The first 9 rows are patterns. Each new row is the sum of 2 different patterns, raised or lowered, with some noise. Before adding, each is slid sideways (what falls off one end comes back at the other) and multiplied by a number that may be negative. Names go in the order of the patterns.
Some rows, each with the names of its patterns after it:
[  9.9  18.1   4.2   4.8  -4.9  -0.1   5.1  -3.8   1.3   5.0  -6.5  -2.1
   8.4   0.4   2.9  17.5  -6.6   8.8   9.9 -11.5  -4.8   0.9   7.5   6.5
   3.8  -5.7  -1.5   1.5  -6.9   3.1  -2.5]  (1)
[  6.8  -1.0  -7.4   0.3  -4.7   7.4 -15.7   6.3   2.2   2.7  -0.2   5.8
  11.4   2.3  -2.5   0.1  -6.7  -2.1  -2.3   7.9  -4.3   2.0  -7.4  -1.5
  -4.8  -7.0  -4.2  -4.2  -7.2 -15.6  -2.1]  (8)
[ -0.4  -9.1   3.9   6.7   6.5  -2.1  -0.3  -2.2 -26.3  -3.4   4.1  18.4
  -5.0  -0.2   2.4   3.2   1.4  -3.2 -19.0   2.6   8.2   8.1  -2.4  -3.5
  -0.6  -1.9  -1.8  12.5   1.8  12.0  12.6]  (0)
[ -0.7  -7.2 -23.7   5.3  -4.1   0.0  -4.8  -0.4 -11.9   8.0  12.7  26.3
   3.6  -1.3   6.2  -1.7 -12.1   2.3  13.2   3.1  -6.5 -18.8   2.8  10.1
 -23.7  13.3  -3.5   1.2  -5.0   2.2   1.8]  (7)
[ 19.9  -1.9  -3.5  -0.9  13.5  -1.9   0.9  -0.2 -12.7 -10.7   4.6  -2.8
   0.9  14.9  -2.3  10.1  15.4   0.2  -1.0 -11.1  -5.1   0.4  -1.2   2.5
   2.2  14.6   3.4   1.2 -14.2  -0.8   3.8]  (6)
[ -3.9  -3.5   0.9  -0.3  -3.3   4.1   0.3   6.8  24.4   0.7  -2.8   5.4
  -1.8   1.6  -3.6   1.6  -4.8  -3.0 -17.2 -22.7   1.0   0.6   2.5  -1.5
 -16.5   2.0  -1.7  -6.0  -5.3   0.4   1.4]  (4)
[  5.7  11.7 -10.5   4.2  -6.3   3.6  -3.6   1.2  -0.9  25.4  -1.1   3.3
  -6.4  20.2   8.1 -11.3 -20.7   4.1  -2.5  -1.4 -18.0  -4.5  -2.0  -2.1
  -0.2  -4.0  -2.4   4.0  -1.9  -7.7   1.1]  (5)
[ 26.3 -11.3  -0.9  -4.9   0.5   2.1  -5.2   4.3  26.3   1.0  19.2   3.1
  -3.7  -7.9   0.4   0.4   5.1  -1.9  -5.0   0.6   3.2 -26.3   3.3  -0.5
   2.2 -12.0   6.0 -19.2 -17.8  -7.5  26.3]  (2)
[ -4.2  19.0  -6.3   8.4 -15.2  20.2  -4.1 -12.1  -0.1   5.1  -0.2 -11.7
   6.3  -0.6  -1.7  22.6  -3.1  -0.4   1.0  10.4   1.2 -10.5   2.2 -12.8
  -9.0  -8.0   7.4   3.3   0.7   0.4   2.2]  (3)

New rows. What belongs after each?
[  3.0  15.5  -4.8 -18.4 -28.5  -4.0 -13.8 -12.7 -10.9 -17.8  -9.4  12.2
 -13.5 -16.1  -7.3 -13.5  -2.3  -3.9 -17.8 -13.3 -23.7  -8.1 -18.7 -21.1
 -14.8  -3.0 -13.9 -23.0 -15.2 -11.7  -4.4]  (1) (0)
[ 12.1  -0.3 -11.3   1.9   3.6  17.3 -10.2   7.7  -5.0  12.0  24.6  -9.1
 -13.2   3.9   7.4   1.1 -20.9  -1.1 -11.5  -7.8  -6.3   4.3   2.3   4.3
  -0.2  -3.0  -2.3  19.7   3.4   1.3  -9.3]  (5) (3)
[ -3.8 -13.2   1.1   5.8   4.1   8.0 -17.4  10.6   5.7   2.7   0.9   9.2
  13.5   3.6   1.2   6.2   0.9   1.2   6.4  10.5   7.6  26.7   1.3   1.2
   6.8  -1.4   3.9  -0.2   2.6  -8.7   1.7]  (8) (4)
[ 16.5  -4.2  -1.9  14.0  -6.8   5.8   1.4  -2.9   4.7  10.6  11.2   4.7
  18.2   6.2  23.0  15.6 -10.4   3.3   0.9  13.9  20.5   1.6  12.6  10.8
   6.6  13.5   7.8   2.6  10.4   4.2  -8.6]  (1) (4)
[-17.8 -10.8  -8.3 -36.0 -18.8 -10.3  -0.5 -19.5  -8.5 -24.5 -27.5  -7.9
   2.6  20.3 -15.1  -7.1 -12.4  -2.3   3.3  -9.8  -6.6  15.2 -12.4   7.8
  -6.5  -3.6 -18.7  -6.1 -13.5  -4.4 -13.6]  (8) (2)
[ 11.8   0.9   1.8  13.6  -0.3  -2.7 -18.4   1.8   1.3  -7.6  -6.6   1.9
  -0.9  13.0   7.7 -13.1  -2.6   5.3  -7.2  -5.0   0.5   4.3  -8.1  -0.9
 -15.8 -13.7  -1.5  -0.1  -4.1  -9.1  -0.2]  (1) (0)
[ -1.7 -10.6 -21.0  -4.8 -12.9  -5.9   2.8   8.2  -1.4  -3.0  -6.7 -23.7
  -5.6 -14.0 -23.9  -7.2  -3.6  -1.9  -5.0  -3.2  -6.9  -8.0   1.9 -25.2
  -5.4  -3.3  -2.1  -9.7 -11.6 -21.1  -2.7]  (1) (6)
[-14.1  -8.4   2.6 -12.3 -21.1   2.4 -11.7 -14.9 -23.9 -11.2 -28.8 -30.5
 -21.9  -6.7 -11.7  -7.1 -11.6 -10.2 -25.0   3.9 -20.0  -0.5 -23.7   6.2
 -10.6 -18.7 -10.4  -4.0   0.2 -21.6 -15.8]  (8) (3)
[-10.2 -13.6 -10.2  -7.0   2.3 -16.5 -25.5  -1.9  -8.3 -10.1 -15.3  -7.3
 -15.2  -4.3  -0.2  11.8 -10.2 -11.8 -11.1 -29.9 -20.1  -5.6  -5.2  -5.6
 -16.0 -20.6  -9.4   1.4 -24.7  13.0   6.1]  (7) (4)
[ -8.8  -1.0  -0.1 -31.8  -5.4   1.5  -3.6 -10.8   7.3   6.7   3.6  20.1
   7.0   5.4 -16.3  -7.9  -2.1  -2.5  -1.1   3.1 -10.3   7.2  -7.3   4.1
 -21.0   4.6  22.1  -2.8  -7.5  -1.5  18.4]  (6) (3)
[ -4.4   6.0  -4.5   3.1  11.5  -1.2   3.5  -1.4  -5.5  -1.4   9.2  -7.4
 -16.7  -1.4   1.2  17.5   9.0   0.6   9.7  -2.0   1.7 -18.3 -13.1  -0.8
  12.0   6.6  -0.8 -19.5   7.1   4.8   0.1]  (1) (6)
[ -8.0  -2.5  -6.7 -20.9 -19.8 -15.3 -22.6 -11.4 -11.9  -3.5 -13.9 -16.1
 -38.4  -9.5 -11.4  -5.5 -12.6  -7.8 -10.3 -16.2  -1.3   0.2 -20.6  -9.9
 -11.0 -32.1 -12.1 -17.2 -27.6 -11.4   0.9]  (1) (6)
[ -5.6 -10.5   8.6 -10.9   2.9  11.1   7.2  23.6  -1.3   9.2  -8.8  30.1
   1.1  -8.5  28.0   8.2   5.8  -7.5  22.5  -0.3  21.4  42.9   8.8 -18.0
 -17.4  25.1   7.2  -0.4   7.7  -9.2   1.6]  (2) (3)
[-36.5  -0.4 -14.3 -18.6 -25.7  -4.2 -34.8 -29.0 -27.6  22.4   5.4 -28.3
 -18.4 -20.1 -20.1 -22.4 -22.6  -9.8   9.2  -9.1   5.3 -10.9 -25.7 -19.9
 -18.1  -9.8 -10.6 -13.8 -15.0 -13.0  -9.4]  (8) (2)
[14.2  2.7  4.8  3.9  6.9  4.5 -0.3  1.3  4.4  4.4 21.1 14.6 20.2  3.6
  7.6  0.5 12.8  4.7 18.0 -5.7 17.5  7.5 24.5 -3.6 18.1 32.0 11.3 -2.1
  9.6 24.1  2.6]  (8) (3)
[-10.4  -3.8 -19.9   6.7  -2.3 -14.0 -20.9 -19.0 -30.3  -7.3 -24.5 -18.6
 -20.9  -2.7 -21.5  -5.0 -39.3 -13.1   4.9 -11.6 -19.4  -6.9  -4.9 -16.9
 -21.3 -29.2 -40.1 -14.8  -8.2 -13.7 -28.4]  (1) (3)
[  7.7  25.3  29.1  11.0   7.1  15.2  34.2  12.9  17.1  25.4  -6.9  23.6
   8.9   0.7   4.0  11.8  32.7  15.0  25.4  29.5  24.1   6.0  19.4  19.3
   9.4  15.2  18.7 -15.0  29.5   2.7  24.9]  (1) (3)
[ -9.2   1.0   5.6   9.4   6.6  -7.4  -0.7   5.8  -5.4   2.4  10.1 -11.8
   2.8  -0.2  -1.4  -7.3  -2.8  -1.5  -0.5  10.9  -6.2  -6.4  -5.3  -7.9
 -25.7   2.9  -7.5 -18.1 -20.2  -8.0  -1.4]  (7) (4)
[ -5.2   4.5 -13.8 -13.5  -2.9 -18.1   0.0  -7.6  -3.4 -15.4   1.3  -3.8
  -0.5  10.5   7.4   3.2  -6.1   1.6  -1.9  -4.9  -4.3  -3.6 -22.9   1.1
  -5.3   7.1 -20.3  -5.0   7.0  -6.4 -12.1]  (8) (3)
[  2.5  -6.4   7.8 -17.4  -3.6  16.1  21.5   2.1   0.6   2.9   5.6   9.6
   4.9  -7.3  12.5   9.3  12.4  -2.6  -8.0   1.5   1.7   7.6  12.9   4.2
  16.9  13.3   2.2   3.9   9.2   4.9   9.4]  (1) (0)
[-46.7  -6.0 -44.0 -44.4 -14.2  12.5   7.2 -36.5 -25.6 -27.0 -12.7 -16.7
 -25.4  -7.6   5.1 -14.5  -8.9 -32.5 -25.9 -30.5 -12.9 -17.8 -18.1 -15.9
 -23.9 -21.5  -8.8 -41.9 -22.6 -19.4 -18.9]  (1) (2)
[ -2.5   9.7   9.7   4.0 -18.4  -1.1   1.6  13.3 -13.9  -7.3  37.5  16.7
  -0.6   2.0  15.6  12.6  24.3  21.5  12.0 -20.9 -19.0  15.6   0.3   9.9
   9.0  -0.1   3.4 -10.1 -13.7  -0.9 -10.2]  (5) (2)
[ -8.6  -4.2  -9.0 -11.1 -15.4   4.4 -21.0 -14.3 -30.8   5.4  -7.8 -24.3
 -14.9 -22.7 -11.2 -21.8  -5.6 -22.5 -13.5   8.1 -16.1  -5.0  -3.5  -5.6
  -9.3 -22.9 -21.3 -23.6 -28.6 -31.2  -6.2]  (6) (3)
[ -9.8  -4.6 -22.9   0.1 -16.6  18.5  -5.0  -6.3  -7.0  12.3   2.4  -3.6
  -8.0 -17.2 -21.6  -4.1  -9.6   2.6   4.1  -5.6  -2.4   7.2 -10.7 -13.8
 -19.4 -14.3 -11.8 -21.2  -5.2   2.9   5.9]  (8) (6)
[ -2.1 -42.5 -31.4 -14.4   0.9 -21.8 -28.7 -11.0 -15.9 -18.6  -0.3 -36.3
 -16.6 -11.0  -1.6 -18.8 -29.9 -16.8 -30.5 -27.2 -15.3 -10.8  -6.0  -7.3
 -18.2 -23.2 -18.7   4.4 -18.4 -13.0 -31.9]  (0) (3)
[11.5 -7.2 17.8 31.8 18.7 -0.3  7.1 18.5 28.3  9.8 14.8 35.3 12.5 27.2
 11.8 10.9 14.3 17.9 17.8 18.3 34.3  7.3 -5.3  9.7 21.4 29.4 20.1  5.7
  3.3 -7.3 12.0]  (0) (7)
[ 7.0  5.3 -4.4 11.0 -0.8  0.9  8.4 13.1  1.7 -2.8  4.5 -9.8  1.0 -1.8
  4.2  5.9  3.1 -8.7 10.6 -5.6 12.5  6.6 14.3 -9.8 16.6 -3.2 -8.6  7.6
  8.5  2.6 -1.2]  (1) (3)
[  5.2  -1.5 -26.6  19.9  -3.0  -5.5 -14.1   2.3   0.9  -7.0   6.6  -1.4
   0.3  21.5  -0.4  -4.5   4.8  15.0  13.9 -14.4   8.6 -11.2  -0.1  -5.8
   9.4   4.0  26.5   2.9   7.0  -5.8  34.8]  (5) (3)
[ -1.6   0.8   4.1  10.2 -22.7  10.9   5.4  18.5   9.4   8.2 -15.0 -14.9
  -1.1  40.8  27.0  -4.6   7.4   2.7   3.8   5.3   2.3  10.6  27.8   4.3
  24.7   4.2  -0.2  -8.0 -13.6   3.5  11.3]  (4) (2)
[-13.8  -2.6  -4.2 -11.1   2.0  11.7  -4.2   0.9 -18.3 -12.9 -17.0  -3.0
  -6.8  -6.9  -5.7 -11.8 -10.0   0.4 -24.9 -10.4  -7.9  -8.2 -28.9   2.6
 -28.7 -27.8  -4.9  17.0  12.4 -21.2 -12.5]  (1) (2)
[20.9  8.6  3.4 13.0 17.4  9.0 13.0  7.6 22.4  4.8 13.4 10.1 16.7 25.8
  3.8  8.8 18.8 10.3 16.7 10.5 14.7  3.5 12.2 -2.5  0.5 13.0 15.6 17.7
 14.3  3.0 18.0]  (8) (4)
[  1.2   2.2   5.7  -1.2  19.0  -1.3  11.3  -6.8   3.0  -2.6  -3.2 -21.6
  -5.6  10.5  22.5   1.1  18.0   6.7  19.9  -8.3   3.2   7.1  21.3   3.8
   0.9  -3.2  17.1   6.8   2.2  -3.9 -21.4]  (6) (5)
[ -3.8 -11.1  12.5 -34.0  -2.8  -5.0  -7.5 -17.2  -7.8  -1.7   7.2 -10.6
  -5.0 -33.0  10.0  -1.9 -20.0 -35.1  -7.5  -4.4 -12.4 -15.1  -6.2  -4.6
 -17.2 -12.3 -13.6 -12.1  -8.2  -8.4 -31.4]  (5) (3)
[ -1.1 -23.8 -20.0 -19.6   0.3  -8.5  -0.9 -29.4 -17.3 -35.7 -13.2 -29.9
 -22.7 -21.4 -20.1 -14.1  -0.6 -20.0 -21.2 -26.0 -19.2 -12.1 -11.5  -6.4
 -22.1 -25.2 -23.2 -25.5 -31.0 -15.7  -9.0]  (0) (5)
[ 11.7   8.5  -0.6  28.2  -2.9 -18.1   5.7  19.3   0.6  -3.1   6.4  -3.5
  -4.8   2.4  15.0  25.8  27.1   5.5   6.5  -0.8  25.6  15.6  12.3  -7.5
  32.1   7.0  -6.5   4.0  13.9   8.6  -6.5]  (4) (3)
[  5.6  30.5   2.3  -5.2   4.7  14.7   9.5  -9.2   9.7  -5.3  -3.0   8.2
   7.5  16.1  22.3  -0.3  14.9  13.4   3.1   0.8   1.7  -3.8   6.4  -3.5
   5.6   3.4  11.2   3.9   2.6 -14.3 -10.7]  (8) (6)
[ -4.2  -6.5  -3.5  11.1   8.3   3.3   3.3   7.0   2.2  15.6   4.7  11.4
   0.5  36.1   3.7  -5.8   8.7   8.7   6.8  -4.6  11.7   2.2   4.1   7.5
 -11.7   5.2   6.0  14.2   4.9 -12.5   9.4]  (4) (3)
[ -7.1  -8.5  -5.9 -11.5   7.2   2.3 -10.4   2.9  -2.8  -4.1   1.4   6.0
   6.5  -4.4  -8.8   8.7  -8.8  -1.5   6.4  17.1  -0.4   0.9  -6.1   3.4
  19.3 -10.0   2.6   1.7  -4.0  -3.3  13.3]  (1) (7)
[  6.1   7.0  -2.0  37.3  19.4  14.6   0.6  34.1  17.5   9.7 -20.5  23.3
  12.8  14.6  -4.7  14.6  22.7  12.7  11.1   8.7   5.0  15.4   9.1  13.3
  10.9  20.5  19.1   1.7  13.5   0.9  13.2]  (8) (5)
[ -8.1 -20.9 -11.2  -5.3  -8.9 -11.3   9.4 -13.7  -8.7 -27.7  -0.2  -1.6
  -5.0  -6.1  -1.1  -8.9  -7.3 -19.7 -18.0 -12.4  -0.2 -13.6  -6.9 -16.3
  -5.0 -13.0  -5.8  10.8 -10.4 -15.0 -26.4]  (8) (0)
[ -7.6 -26.4 -26.7  -0.7  -7.1 -16.9 -22.1 -18.4 -16.1 -10.6  -8.8 -13.8
  -0.5   4.4 -10.1 -24.7 -26.1 -19.7 -15.7 -10.1 -11.1 -22.0 -11.6 -27.6
 -35.2  -4.7  -9.6 -19.2 -13.5 -28.3 -28.0]  (1) (4)
[  1.8   1.6  19.8   3.8  13.6   7.7   8.5   7.5   4.1 -33.5   8.7   7.0
   9.3  -7.5   0.5  21.1  24.3   9.6  12.5  23.2  41.7  10.7   9.8   7.7
   9.4  25.2   8.4   5.6  15.3  18.9   6.8]  (4) (5)
[ 27.2   1.4   2.0  -0.8   9.7  -7.7   8.9   6.7  13.4 -18.8  -0.5   4.7
   9.9   5.3  17.0   4.8  14.0   5.3   9.8   8.8   8.1  33.4  11.5   0.7
  -7.4  16.7   7.3   0.6  -5.1  12.6   6.3]  (0) (5)
[-10.0 -14.6  -5.6  -7.2  -3.1   0.5  -8.6   2.8   4.7 -27.2  -9.1  -3.7
  -0.1 -10.6  -3.6 -21.6 -20.8 -30.3  12.5  17.2  -2.2  -9.7 -10.1  -3.7
  -1.3  -8.2  -4.8   1.9  -3.3  14.8   2.1]  (0) (2)
[-14.3 -13.9 -25.2  -8.7 -23.8   5.8 -27.2 -17.0  -2.9 -14.5 -33.3  -6.4
 -10.3 -26.5  -0.6  -6.4 -32.0 -17.3 -17.8 -17.3 -16.7 -12.2  -4.8  -8.0
  -3.5  -2.1 -15.0 -35.9 -18.3 -17.2  -7.9]  (1) (3)
[  3.7 -11.4  -3.1  16.2  -0.3  -7.4  11.1   5.7  27.5  11.4  -5.6  22.4
 -17.0   2.9   2.9   6.5   3.4   2.8  14.7  11.4  24.3 -12.0   6.4   5.0
  21.4   2.4  11.5  -4.6   1.8 -21.1   0.1]  (7) (6)
[-12.3  12.5 -12.8  -0.4 -27.9  14.7  -2.5 -15.1  -9.0   1.0  -6.6  -9.3
  -7.4   0.4  -3.9  20.2  -6.6   0.7   5.1   8.7  -3.7 -13.5  -6.0 -17.0
 -12.6  -5.6   1.3   1.8  -7.1  -4.7  -3.6]  (8) (3)
[-11.7 -31.1  11.9   4.7 -39.2 -19.4  -7.9 -11.7 -15.4 -25.7 -13.8 -12.6
 -17.8 -29.1  -9.3 -15.7  -6.4 -15.4 -16.4 -18.4   1.9  10.9  -0.3  -2.9
 -17.8  -0.9 -14.8 -18.6  -9.0  24.2  -8.7]  (7) (5)
[  2.4  19.8  10.4 -10.0 -36.6   3.9   2.8  16.1 -18.1  -2.2   3.2   2.8
   3.9  -3.2 -14.8   8.3   6.6   1.7   1.8   4.5  12.1  -9.5   4.7   6.5
   7.4   9.8  13.6   1.5  18.6   4.3  10.4]  (0) (5)
[  4.4 -10.1   1.4   8.4  16.9  22.9  -5.0   5.2  27.5  -3.7   9.9   8.7
  15.6   6.4   6.7  11.6  15.3  26.5  10.2  13.8  16.0  34.9  12.0  18.0
   9.2   0.2  -8.3   4.4  12.9   2.7  10.2]  (7) (4)
[ -0.4  11.5  18.0  14.7   7.8   9.6  10.1  23.5  -2.0  15.2   7.8  21.7
   9.9  21.8  19.9  16.6   8.7  12.8 -10.5  11.7   8.5  23.2  -4.0   8.9
  13.8  24.0   5.3   8.2  10.3  21.6   9.6]  (8) (5)
[ 27.0  27.1  -2.5  -3.7  -3.4   3.3  -3.3   0.3   2.4  29.4  19.2  20.0
   9.2  -4.3  -3.4   7.9  -1.8   6.2   4.6  -8.0   0.7  12.4 -16.8   6.9
  18.2  -2.2   1.1  15.1 -22.6 -16.4  -2.7]  (1) (2)
[  5.0 -16.2 -30.5  -4.5 -15.6  -9.8 -17.7 -11.2 -22.4  -7.9 -14.7  -7.9
  -8.3 -11.0  -5.2 -14.2 -30.8  -8.5  -3.8 -14.4 -19.2 -24.5  -9.1  -6.1
 -29.9  -1.7 -14.9 -12.2 -12.8  -9.6  -5.1]  (7) (4)
[  5.3  13.4  14.8   9.7   1.1  11.8  22.8  35.9  12.7   6.4  40.1   5.8
   1.7  10.4  32.7   7.5  24.0  12.8  20.8  -5.7 -32.3  32.1   9.3  16.2
   6.4  10.5  17.6   5.6 -19.0  -8.7  -2.9]  (7) (2)
[ -7.5   7.0  -6.6   3.9  18.0   5.5   3.0   5.9  15.5   5.9  -4.6   8.3
   3.9  -5.3 -12.8   7.4  10.2   1.5   4.6  -4.4  11.8   9.7  -6.8   4.9
 -11.8  12.3 -13.6 -12.7   2.9   4.2   6.4]  (8) (3)
[-16.3  -6.7  -8.3  -7.4  20.0 -20.9  -6.0 -30.2  10.6 -24.4  -5.5  -0.8
  -8.8  -9.2  10.1   0.0 -20.1 -14.4  -3.8 -23.9  -4.8  -6.7  -6.4 -26.7
  -9.6  -9.0 -20.5   4.0   7.8  -3.7 -20.7]  (0) (3)
[ 22.1  20.6   4.4  -0.9  17.3   5.5   6.4  10.9  26.5  30.2   5.0   4.6
  12.3  10.8  23.2  25.4  18.7  35.8   9.3  25.9  18.6   6.1   8.4  16.3
   7.1  14.1  18.7  10.0  15.4  31.0 -12.6]  (1) (2)
[ -8.9 -12.3  -9.8 -15.1 -13.1 -17.2  -7.5  -0.1 -35.3 -10.9 -12.9 -14.4
 -13.0  -6.6 -17.0 -25.4 -31.4 -14.8  -0.6  -1.6 -13.8  -5.1 -17.6 -23.3
  -3.5 -10.3   1.2 -12.8 -17.4   4.7 -25.5]  (7) (4)
[23.1  4.5  3.4 17.3 21.9 25.6 12.0 25.1 10.7 27.6 19.5  0.7 17.4 14.2
 15.7  8.4 10.2 23.7 18.8 21.8 17.0 12.1 15.4  8.7 17.8 12.1 15.0 16.8
  0.9  0.8 10.0]  (5) (3)
[ -3.0   2.6 -26.0 -16.7  11.1  10.6  -2.8  13.1  -1.6  20.9  15.6   0.6
  -0.4 -10.6  -2.3   0.8  -5.0   2.8   7.1  10.6  -3.2  -7.5  -5.4  -4.1
   6.7  14.1   0.3  -5.7  -0.4  -7.4  -1.6]  (6) (5)
[ -4.4   9.8   5.0  26.7  -1.9   7.2  13.9  15.9  11.8  28.7  27.0   8.5
 -13.9 -12.0  15.9   7.0  14.2  -5.3  11.4   5.8  16.0 -24.5   9.8   2.7
   5.3   6.7  13.6  16.4   3.0   3.6  11.7]  (2) (3)
[-11.8   1.5  18.7  -2.8   7.2  -7.8  27.3  -1.3 -12.3   0.2  -0.4  -1.4
 -13.0  12.0  -4.3   0.1  13.9  -3.3  -4.6  -4.3   4.9  -2.4 -15.7 -11.1
 -12.6  -2.4  -7.8  -0.1   3.4  -3.3   6.2]  (8) (3)
[ -2.3   3.7   3.3 -19.0 -22.7 -10.5  -8.1 -10.4 -11.5 -26.4  -9.9 -39.3
  -3.9 -24.6   4.4  -8.3 -12.7 -14.4 -10.4  -3.0 -20.3 -27.5  -9.4 -22.7
  -4.4 -13.9 -16.0 -20.4 -15.6  -6.6  -4.8]  (0) (3)
[ 14.2  23.7  10.3   0.8  -4.5  13.4  15.0 -12.3  22.6   1.6   9.3  -2.3
 -11.8   8.8   8.7  -3.4 -10.3  10.5   6.3   5.9   7.2  10.2  12.0  34.8
  17.9  29.4   8.4   9.0  26.9   4.5  -0.7]  (7) (4)
[ 13.9  10.8   6.0  24.1   9.9  16.9 -18.2  14.5  16.4  32.5   8.0  11.2
  18.0  25.6   5.6  11.0   3.7  -4.5  -2.5  20.8   3.3  12.5  19.1   6.4
  15.1  19.6   6.1   5.6  -7.0  -8.3   8.8]  (8) (6)
[ 5.1  9.2 14.5 21.7 19.7 17.0 30.9 17.0 19.9  1.4  5.3 16.5 27.3 19.7
 14.6 13.7 28.5 14.0 15.0 21.1  9.8  4.7 20.0 13.6  5.5 31.9  9.2 16.9
 34.4 20.9 16.2]  (1) (6)
[ 28.0  12.9 -13.2 -14.1  19.5   5.3  -3.5  13.7   5.4  14.4   3.2 -14.7
  -0.7  -2.0  16.6  31.7  19.5   8.7  14.6   4.1   3.3  16.6  19.3   9.2
  30.3  -6.4  11.9  14.7   3.9  14.9  25.6]  (7) (2)
[ -3.1 -16.7  10.5  -1.3   3.0  -3.5   4.1   2.4   0.5 -18.6   3.5  -0.8
   4.5  -9.2  -3.8  15.5  32.2  -0.4   2.2   6.7  13.5   6.4   1.2   4.1
  -1.2   3.1  -6.8 -14.3   4.9   7.7   3.2]  (4) (5)
